There are 3 ways to turn a row about zero (a turn may also mirror it). The second row of each pair is the first, turned, with some noise.
In the rows, zero is written as 128.
Known pairs, each followed by its turn:
[100 107  92 131 148]
[161 157 127 157 107]	j137

[164 112  89 135 123]
[116 119 182 119 117]	j522

[149  87 149 127 137]
[110  96 128 100 136]	j368

[127 122 100 157  95]
[163 101 101 150 138]	j137

[169 108 112 177 170]
[140 104 168 157  68]	j522

[ 99  81 116 107  96]
[170 127  95 103  91]	j137

[ 94 177 140 145 165]
[134 153 186 137 158]	j137

[ 99 103 179 173 114]
[148  82 178 113  97]	j137

[ 81 161 148 100 163]
[127 145 102 146  64]	j368

[144 141 133 149 170]
[144 107 136 167 110]	j522

[150 170 176 130 171]
[ 99 134 171 120  67]	j368

[164 169  91 114  85]
[192 147 168 125 150]	j368

[ 99 152 179 148 167]
[ 77 149 127 130  73]	j368

[ 81 135 104  82 156]
[160 196 131 112 129]	j137

[121 137 152 112 111]
[141 142 110 125 155]	j522

[ 91 175 175 113 118]
[127 183 113 112  76]	j368

[141 160 165  81 143]
[138 158 124 172 171]	j522

[151 148 150 157 110]
[178 120 139 124 138]	j522

New pairs. What belongs after each?
[135 167 175 131 123]
[117 164 153 105  93]	j368

[ 85 152 111  95 160]
[148 189 142 122 146]	j137

[176 164 127 110 124]
[ 81 131 105 131 164]	j137

[139 129 176 119  98]
[106  96 129  85 132]	j137

[170 142 149 158 137]
[104 125 172 121 134]	j368

[ 85 162  91 164 143]
[124 166 121 196 131]	j368

[ 96 146  98 100 161]
[152 119 106 172  92]	j368

[128 151 176 135 133]
[107 115 165 107 139]	j137

[141 106 143  99 105]
[133 171 137 109 138]	j522

[ 97 143  79 141 109]
[ 90  87 127 106 137]	j522

[ 94 117 163 104 143]
[113 124  94 115  93]	j368

[158 129 115  81 165]
[ 86 178 103 135 118]	j137

[ 77 100 122 160 160]
[ 80 121  85 167 128]	j368

[ 96 151 133  88 128]
[106 135  96 142 165]	j522

[ 79 130  78 139 119]
[ 85  89 108 101 124]	j522

[157 145 133 145  99]
[136 148 161 106 153]	j368

[ 85  96 155 169 177]
[145 129 192 151  85]	j137

[148 167 146 129  77]
[122  86 112 104 181]	j137

[103 152  77 110 111]
[178 147 107 160 132]	j368

[104 141 131 108 158]
[130 167 151 122 128]	j137

[145  92  91 107  85]
[172 107 111 107 178]	j368

[139 150  97 151 119]
[132  90 154 117 131]	j522

[ 90 123 170 123  87]
[116 167  79  81 124]	j368

[125 175 117 139 116]
[142  88 125 128 154]	j522

[119 137 103 131 115]
[149 129 114 140 143]	j137

[133 167  88 178  86]
[160  90 118 166 183]	j137

[171  93  82  86  92]
[122 129  41 126 116]	j137

[ 79 120 142 162 100]
[ 96 165  87 131 148]	j368

[122 175 178 115 162]
[159 132  91 184 150]	j522

[174 125 136 175  99]
[110  62 117 154 134]	j137

[165 134  97 127  99]
[128 117 175 106 147]	j522

[ 80 150 144 142 166]
[ 97 151 109 163  87]	j368

[170 105 163 122 107]
[ 90  90 109 111 111]	j137

[105  92 143 178 165]
[142 117 179 159  83]	j137

[164 113 112 151 108]
[144 120 168 104 108]	j522

[138 149 117 149 125]
[139 103 146 130 129]	j522

[155 177 129 173 102]
[122 177 178 130 153]	j368

[154 177 102 115 149]
[103 159 118 150 175]	j137

[131 103 164 109 168]
[126 170 115 168 102]	j522

[ 79 107 107 111 126]
[138 127  67 146 131]	j368

[123  89 161 127 134]
[ 98 107 105 102 127]	j368

[132 162 106 177  93]
[128 178 154 152 166]	j368

